The same things were measured in two ways. Each way mixes the same 10 hidden numbers, adds some noise and spreads widely along 5 directions of its own, which tell nothing about the thing.
In the rows, 128 means zero.
Some things both ways: the first way, then the second way.
[102 177 108  65 194 147 105 127 121 126 161 131  97 155 153  55 130  97
  59 111  79 128 152]
[121 115 162 104  74 140 167 136  74 181 153 117 170 121  51 153 140 190]

[109 181 131 106  93 106 150  99 148 157 137 110 150 123 132  71 176  83
  75 108 198 175 170]
[102 170  91 117 158 129 136  88 151  60  89 162 108 118 128  43 118 122]

[ 94 133 129 111 155 140 114  66 148 171 127 139 122  96 117  78 117 112
  75 134 102 190 139]
[ 84 130 119 149  68 153  61 116 109 110 116  93 175 106 140  68  90 197]

[ 76 103 123 150  97 134 137  85 165 142 105 165  75 115 107 146 140 106
  92 126 132 148 147]
[124 152 145 106 133 159 159 109 211 190 138 116 140 165 112 163 162 144]

[113 134 111  94 160 127 117 151 136 155  91 127 140 183 127 117 142 113
 106 124 117 115 136]
[160 193  93  51 122 102 161 107 157 136  90 132 107 173  99  82 111 128]

[100 115 113 118 155 124  49 109 175 189 131 133  77 103  96 122 129  98
  61 161  67 199 157]
[103 125 115 115 103 124 105 161 118 131 105 131 150 146 118 119 124 162]

[163  91 114 115 120 102  46 145 119 198 112  61 162 156  54 165 186 111
 114 201 100 207 155]
[105 145 134  83 109 113 112 125 169 163 114 110 180 155 109 100 165 137]

[122  94 138 159 128 167 142  91 129 141 144 113 148 128 104 128 149 117
 148 168 142 169 116]
[145  84 112 158 109 115  86 135  81 106 113 128 137  69 109  73 139 133]

[115 136 119 158 108 129 195 120 147 141 115 150 118 118 115 126 146 128
 104 103 113 121 145]
[107 123 122 132  85 148 113  75 160 159 129 126 138 126 112 118 138 146]

[119  56 123 161 138 227 162  56 101  81 129 123 105 132  88 140 143 135
 209 149 132 116  80]
[174 127  89 116 138  98  67 145  86 134  85 122 101 140 174  73 117  97]

[115 121 117  95 104  66 118 174 134 147  77 117 127 151  92 125 142 110
  80 126  81 157 176]
[ 89 150 147 115  80 119 125 135 104 126 156 116 169 154 159 138 117 103]

[ 95  72 138 201 138 188 175  56 154 108 134 174 108  90 138 158 113 146
 142 139 115 139 115]
[172  96 147 145 126 144 138 107 155 188 124 123 122 107  99 145 159 144]

[161 135 123  96 123 130 123 132  83 165 159  97 146 155 120 138 134 111
  84 168  89 155 157]
[141  83 152 190 161 127 111 147 149 120 126 124 145  67 163 146 194  63]

[134 101 134 128 172 153 154 130 155 121  91 118 135 154 128 132 109 149
 158 141 119 121 115]
[170 123 137 104  85 130 147 131 122 136 143 132 152  86 114 129 126 148]

[126 150 127  90 210 192  94  34 118 166 162  92 101 109  98  79 149 129
  76 159 101 185 122]
[117 127 113 157  80 151 108 122 106 127 119 122 154  45 101 118 139 167]

[108 102 120 161 140 167 104  70 135 170 132 148 145  81 123 156 131 136
 127 159 109 150 111]
[120 122 126 142 176 133 101 131 164 135  74 108 122 160 114  94 129 150]

[118 107 121 150 112  94 140 132 177 179 122 161 125 151  93 105 138 147
 114 156  82 164 161]
[119  99 128 145  68 150  77 126  76 138 161 143 138 133 129 130  78 166]

[122 179 132  97 155 151 176 107 103 118 145  96 144 133 141  80 152 111
  83 106 140 136 141]
[108 107 146 134 148 120 133 165 143 132 163 125 133 182  72 128 134 113]

[127 142 139 117  99 158 172  94 104  97 135  92 137 112 129 128 155 117
 149 127 189 120 121]
[113 102 115 159 130 120 112 157 107  89 103 114 133 105 116  67 138 136]

[110 106 127 139 134 116 120 110 145 201 129 153 137 143  94 120 130 135
  87 174  72 178 147]
[139 133 132 121 105 145 108 110 159 189 143 106 144 140  83 117 131 174]

[ 82 122 123 118 105  86  57 142 127 177 114 132 143 119 117 162 154 104
  75 169 106 170 156]
[ 98 129 144 153 166 102 158 175 103 103 103 120 126 138  92 147 148  90]

[155 146 118 109 121 161 187 131 109 129 149 113 138 186 135 109 149 104
 128 122 151 105 140]
[188 150 111  94 179 132 148  78 207 158  98 156 105 105 146 107 186  87]

[ 95 127 132  97  81 118 154 111 100 123 114 126  94 142 106 134 143  99
  82 126 132 136 157]
[121 132 137 169 153 123 131 155 144 119 145 116 134 111 178 166 166  50]

[ 98 137 127 120 133  98 116 138 190 179 118 151 119 144 124  92 125 110
  92 143 121 166 156]
[134 147 102 103 141 124 115 150 125  96 120 163 110 144 130 103  88 135]

[ 86 121 121  98  72  52 140 212 123 141  81 153 149 208 110 120 145 116
 124 140 111 104 160]
[139 170 136  91 108 110 147 131  81 153 146 118 134 152 132 144 116 101]

[142 129 122 114  68  72 164 142 140 153  89 144 148 193 137 169 158 150
 106 135 164 104 182]
[154 131 112 149  94 144 156  84 175  93  90 125  94  99 170 131 110 120]

Other things, the second way, with their names:
<813>: [ 99 152 163 118  98 151 160  77 133 177 149 119 176  96  40 123 160 172]
<389>: [112  78 158 139 108 139 105 175  74 150 143 133 168 127 132 169 143 153]
<997>: [156 144 110 136  87 112  85  92 159 171  76  75 135 102 156 100 139 120]
<56>: [110 129  98 148 116 101 126 125  60  83 110 162 101  96 136 117 122  79]
<438>: [138  80 134 136 193 101  89 187 108 119 135 149 112 184 101 100 119 105]
<531>: [123 102 137 149  87 159  89 102 129 101 120 120 148 116 166 134  91 158]
<668>: [ 98 113 161 160 137 136 128 151 153 120 137  96 148 151 132 160 141 109]
<59>: [ 73  95 102 152  35 130  50 163 114  95  89  96 160 146 177 103  91 182]
<233>: [104 151 123 111 140 130 131 179 114 119 189 165 140 158 122 135 117 116]
<473>: [112 168 115 128 146 119 157 126 157 123  64 107 119 121  81  89 133 151]
<91>: [128 141 163 145  97 138 138  91 153 136 126  90 168  95 152 121 139 121]
<393>: [107 104 145 163 144 122 136 174 111 106 179 133 126 148  97 117 130 103]
<890>: [124  86 105 138  67 104  78 198  85  98 177 139 119 174 141 115  76 120]
<417>: [122 149 119 130 120 143  74 135 132 161 126 106 128 182 196 123  86 145]
<448>: [194  87 150 152 101 127 114 133  60 173 139  91 128 111 152 120 123 123]
<909>: [103  77 145 178 153 106 169 184  92  87 155 128 116 141  36  81 139 122]
<663>: [126 107 137 184 101 139 138 144  92 119 150 127 135  66 153 165 151 108]
<315>: [ 89 139 113 181  92 142 103 163 124 101 126 105 137 102  99 121  95 170]
<269>: [154 128 134 136 128 160 122 172 175 174 163 122 123 146  95 182 113 169]
<7>: [110 108  98 156  98 121 103  98 107 119 109 122  98 140 116  88 116 119]
<808>: [ 81 114 108 142 112 107 100 111  78 156 138 128 124 145  31  80 143 127]
<820>: [163 162  88  78 115 118 136  65 150 163  54 134 108 108  96  70 131 164]
<677>: [147 113 115 111 127 125 129 154 134 116 104 160 136  92 122 121 143 145]
<356>: [123 105 114 131  40 127  55 142 115 150  76  74 163 139 170 118  97 179]
<252>: [194 153 117 114 196 128 166  91 194 139  84 175 107  43 160 138 202  67]
<621>: [ 80  87 137 142 110 137  67 143  77 151 130 134 154 161 123 110 105 174]
<964>: [104 123 125 149  91 106 101 147  97 127 139 112 152 117 115 111 139 104]
<430>: [154 120 126 152 133 142 152  98 139 152  98 119 132  44  70 112 176 150]
<1019>: [124 134 131 138 111 158 134  97 212 160 109  96 123 155 137 123 125 168]
<135>: [124 159 107 103  95 145 120 141 164 105 122  96 131 181 168  90  82 163]
<609>: [132 166 127 148 129 156 129 114 137 137 136 131 146  57 167 155 154 116]
<228>: [ 72 136 117 152  46 153  71 139 164 145 140  78 173 139 107 152 104 181]
<526>: [101 136 110 121 161 118 105 147 135 118  75 143 142 123 146 107 163 118]
<203>: [135 151 133 134  98 106 133 131 126 138 193 126 127 132 119 137 125  65]
<953>: [ 86 152 133 117 173 131 167 100 136 109 128 133 145 133  88  78 177 102]
<234>: [136 109 152 131 123 151  78 140 122 151 177 114 141 194 156 100  81 153]
<617>: [169 126 140 128 140 161 202  94 107 128 103 148 115  55 100 116 148 176]
<841>: [137 166 118  92 135 122 182  81 156 120 146 173  98 150 103 118 123  89]
<716>: [140 153 125 101  80 152 168 142 127 114 140 140 151  99 111 138 102 190]
<952>: [117 103 126 165 116 124 125 151 111 120 125 106 129 123 120 119 142 124]
<513>: [119 153 105 148 108 142 138 110  92 133 115 122 115  91 117 114 129 140]
<180>: [ 91 129 147 167 135 151 110 120 133 130 134 102 151 120 108 122 140 143]
<574>: [108 124  93 117 140  92 133 123 120  99  78 168  86 158 103 113 119  97]
<1051>: [152 161 135 132 138 136 121 101 140 151 164 143 133  88 156 171 153  63]
<490>: [158 173 123 124 142 134 149 151 157 141 155 128 119 119 155 165 135  90]
<887>: [153 130 152 116  96 122 146  77 167 163 149 107 139 135 161 148 148  74]
<798>: [116  83 121 155 110 155 128  88 132 123  84 152 126  80 129 126 143 158]
<508>: [124  82 147 121 112 117 111 128 132 129 117 140 154 133 152 125 150 110]
<45>: [137 141 134 133 116 115 127 142  96 131 160 122 154  87 104 105 141 108]
<1013>: [140  98 133 141 124 126 133 123  98 114 161 162 130  88 114 133 148 100]
<765>: [122 173 110 146 136 131 136 153 167 128 115  98 108 146 125 131 117 119]
<861>: [132 108 150 133 115 112 155 113 111 117  87 102 127 142 116 117 129 112]
<36>: [ 99 112 139 157 129 139 154 151 163 145 124 114 140 116  45 152 169 152]
<505>: [146 115 108 120  98 134 172  77  87 124 129 158 117  56  57  86 157 155]
<520>: [118  99 132 136 172 112 150 176  95 142 155 127  86 228  48  82 106 143]
<104>: [122 192 106  92 129 129 192 161 139  93  74 128 130 112  92 136 126 162]
<275>: [129  69 135 176  99 157 105 108 162 112 155 134 126 114 120 127 130 132]
<767>: [124 102 147 142 113 124 111 141 120 155 134 102 120 188 131 136 106 124]
<601>: [153 158 155 135 117 167 210  53 165 178 139 114 125  73  43 151 151 160]
<375>: [142 110 153 191  82 151 103  83 115 143 177 119 162  15 159 165 159  93]
<896>: [ 94  95 117 144 103 153  90 115 183 122 102 142 169  80 164 121 181 142]
<870>: [147 156 118 112 128 129 159  79 156 140 117 120 105 136 130  86 137 112]
<978>: [103 109 107 130 128  98 126 168  97 114 156 150 102 182  74 127 123  92]
<340>: [144 144 146 151 134 139 130 160 134 136 129  82 134 140 155 142 119 125]
<480>: [166 151 108 144 160 136  98 151 149 147 129 132 109 111 173 115 120 118]
<980>: [120 123 121 132 132 118 152 118 116 125 109 123 102 158  73 117 122 121]
<703>: [131 121 151 124 137 121 166 139 102 133 142 129 131 133  70 118 132 131]
<323>: [126 116 163 127  90 145 172 100 148 148 152 118 168  90  73 124 167 151]
<731>: [150 133  75 138 135 123  98 116 112 113 127 162  91 106 167  92 132  80]
<483>: [ 92 138 122 134 131 117 122 112 117 110 133 149 122 150 119 149 123  83]
<4>: [ 86 117 134 170 112 118 101 158 147 137 114  91 147 146 137 156 147 103]
<5>: [142 164 107 115 131 114 136 102 129 138  76 132 125  79 175 139 165  84]
<848>: [130  92 118 134 112 138 119 142 176 110 110 130 116 156 106 109 110 166]
<774>: [107  98 158 151 139 142 104 146 109 155 185 150 154 133 129 149 149 114]
<824>: [149 146 114 164 139 125 159  95 104  84 108 149 117   4 105 127 163  89]
<250>: [182 137 152 114 204 145 169 134 154 128 149 168  97 155 198 188 134  62]
<635>: [159 123 102 137 182 109 115 182 152  93 132 162 107 125 148 124 143  67]
<258>: [101 153  90 122  83  95  77 112  56 146  79  82 123 172 105  13  79 170]
<145>: [167  98 140 139  74 127 131 124  80 110 179 147 117 115 149 162  86 102]
<1022>: [128  95 121 161 145 133 132 130 111 119 161 149  83 165  86 110 107 119]
<266>: [118 116 124 136  96 136  99 124 137 143 142 134 147 117 115 140 134 138]
<685>: [ 98 116 111 166  85 117 147 109 121  95 131 132 116  95  83 108 135 105]
<296>: [ 85  74 117 138 129 149  69 112 126  91 127 168 139 156 126 100 113 151]
<445>: [152 129 142 102 126 135 156 111 130 162 141 135 147 114  56 107 154 161]
<176>: [132 123 123 111  54 136 106 123 148 177 144  99 142 167  79 129 103 184]
<878>: [118 138 121 156 112 158 132  88 105 134  96 115 142  59 107 121 148 157]
<400>: [134 171 115 125 117 129 112  84 137 132 146 129 123 126 198 137 126  57]
<779>: [133 177 137 127 132 151 190  94 205 155 142 129 136  90 119 175 175  99]
<215>: [146  75 142 170 135 118 109 134 123 167 138 103 112 145 101 128 148 103]
<986>: [154 185 104 145 170  91 171 176  73  57 123 135 101  70 149 114 133  38]
<832>: [138 150 114 108  84  99 145 159  81 125 156 119 123 152  86 110  97 126]
<279>: [149 145  91  88  87 118  96  89 182 188  73 127 133 119 136 139 151 133]
<823>: [132 115 122 140 101  90 130 164  71 137 124 111 137 104 126 131 157  82]
<791>: [162  96  98 155  55 132  57 174 100 106  90  88 127 119 171  96  60 194]
<614>: [141  93 101 120 131 116 132 138 151  94 151 178  98 139  75 109 132 111]
<527>: [134 138 116 137 168 112 181 126  89 100 127 175  88  94  70 131 145  86]

Some of these things the first way, each followed by its name:
[ 64  89 158 172 153 157 145  49 196 151 119 173  86  97 119 123 106 150
 115 164 129 177 118]
<269>
[111 100 119 161 102  97 140 120 178 165  82 141 133 142  92 143 170 128
 106 131 133 166 164]
<841>
[ 89 101 141 158  76  98 136 123 128 134 100 130 131  91 106 182 146 129
 104 151 119 158 149]
<4>
[108 128 109 139 169 158 135 143 150 152 133 143  96 149 125 127 132  99
  86 125  78 126 137]
<279>
[108 145 117  95 130 115 124 136 110 160 104 132 142 140 134 139 133 115
  81 126 104 119 143]
<668>
[119 120 148 145 116 156 195 126 150 108 107 112 114 127 118 139 126 125
 163 135 168 114 109]
<635>
[ 54  42 137 189  75 133 137 129 147 105  73 161  87 102  85 203 127 105
 150 149 109 141 117]
<823>
[143 136 133 137 169 177 164 126 166  98 125  98 102 102 139 129 118 137
 169 127 141 105 105]
<677>
[137 138 135 112  64  89 160  96 122 145 128 127 147 161 126 135 170 148
  99 149 177 144 181]
<1019>
[136  98  99 156 118 164 143  67 112 159 107 130 114 116  66 167 175 154
 132 136  95 122 122]
<7>
[118 128 124  60 148 134 107  85 115 161 117 115  87 183  91 101 142 125
  79 159 109 153 150]
<490>
[106 203 109  59 188 148 186 166  87 130 126 129 101 129 150  70  90  91
  41  67  34  81 134]
<964>
[123  96 116 156 125 134 109  97 145 149 106 114 109 100  70 159 167 148
 127 153  95 161 134]
<56>
[132 147 129 102 153 130  89  85 110 170 123  97 155  99 119 147 152 159
 102 168 119 151 129]
<473>
[ 77 128 134 101 115 110 123  95 130 174  85 154 105 128 105 148 130 137
  79 146 115 131 135]
<765>
[ 95  81 119 135  68  98 151 113 129 156  83 151 116 172  66 134 162 113
 104 137 113 159 162]
<400>
[140  90 126 128 135 100 133 116 155 154 111 134 142 197 107 112 149 149
 103 158 104 177 180]
<145>
[128  85 129 123 145 111 127 108 121 177  79 110 128 150  55 142 143 150
  82 161  52 187 152]
<203>
[ 80  86 145 166 114 153 181  92 111 108 122 159 143 121 138 140 117 119
 111 132 114 150 132]
<997>
[114 112 118 154 135 159 134  84 122 132 108 124 144 116 109 159 174 149
 140 136 136 123 117]
<980>
[143 165 107  71 137 116 115 175 117 131 162 110 112 170 132  87 136 109
 111 140  90 111 156]
<389>
[139 138 108  94 171 176  82  50  94 174 149  99 131 131  89 115 175 148
 118 168 113 144 114]
<878>
[165 187 110 112 146 130 156 145 114 116 150  77 150 136 136 113 191 140
 112 111 136 104 153]
<574>
[105  74 144 155 113 119 138  84 132 129  92 136 166 105 127 153 121 135
 108 145 119 188 152]
<91>
[ 91 145 138  94 166 141  79 105 163 125  80  99 107 102 133 151 146 143
 141 146 181 114 103]
<104>
[106 164 133 122 164 156 130  91 129 154 132 113 115  83 131 139 141 131
  80 133 120 134 120]
<36>
[111 157 111  92 119 129 166 173 104 106 118 132 106 155 140 125 128 105
 112 103 105  68 137]
<5>
[ 71 125 128 130 127 125 181 146 139 154 105 171 120 163 118  94 118  97
  88 115  92 130 136]
<1051>
[108 150 122 130 170 152 176 105 158 123 122 157 149 128 179  82 111 122
 102  89 129 121 140]
<531>
[ 87 120 131 126 130 153 168  93 146 134  92 159  78  96 108 127  97 138
 129 119 100 107 106]
<609>
[139 105 135 125  97 110 177 128 153 123  93 107  88 156  73 132 148 145
 134 142 126 141 153]
<890>
[140  98 117 130  58 133 159  96 122 153 124 114  94 174  44 137 190 126
 152 163 152 137 141]
<731>
[108  71 140 188 110 145 144 104 162 137 106 134 148 119  98 156 147 142
 179 166 149 156 111]
<445>
[113 137 126 118  92 141 185  94 103 113 102 129 111 125  91 139 159 169
 169 129 147  73 106]
<513>
[ 90 120 116 110  80 106 123 106  85 146 136 145 143 143  97  99 164 110
  95 141 100 156 157]
<258>
[130 104 149 169  70 143 135  94 135  89 138  66 143  85  93 158 197 128
 197 169 217 165 119]
<526>
[159  90 108 122 137 142 107  75  94 147 125 112 139 150  87 151 164 169
 123 167  79 150 149]
<767>
[129 115 139 162 109 146 172 132 120 146 110 125 168 123 117 182 137 167
 186 168 145  89  92]
<430>
[ 81 168 103  95 108 146 135 119 110 145 119 127 111 115 119  99 159  47
  70  80 144 126 137]
<953>
[108 123 132 162 146 171 169 110 140 122 155 141 137 100 140 101 117 111
 135 130 112 144 116]
<438>
[ 39 127 171 167 125 129 171  50 181 133  95 166 103  31 132 125 105 149
  92 129 143 171 117]
<315>
[ 77 123 135 162 120  94 120 131 160 185 111 151 164 100 112 120 142 118
  83 147  98 189 146]
<813>
[106 145 136 134  75 103 177 140 124 136 101 132 136  92 128 159 129 129
 114 122 133 111 137]
<909>
[117 203 104 112 131 135 198 172  80 161 143 122 139 131 103  90 162 114
  89  94  70  76 120]
<808>
[ 98 148 140 114 109 116 162  93 131 129 134 124 111 107 124  93 136 104
  63 117 126 174 166]
<393>
[141 119 112 140 120 149 154  60 124 164 133 133 118 137  84 126 171 156
 115 143 116 140 142]
<1022>
[ 87  95 126 157  60 123 188 103 140 112  87 168 114 134 119 149 143 110
 125 105 156 123 148]
<870>
[109 139 141  92  97  81 110 108 165 163 129  97  93 144  70  71 172 105
  81 161 145 214 177]
<233>
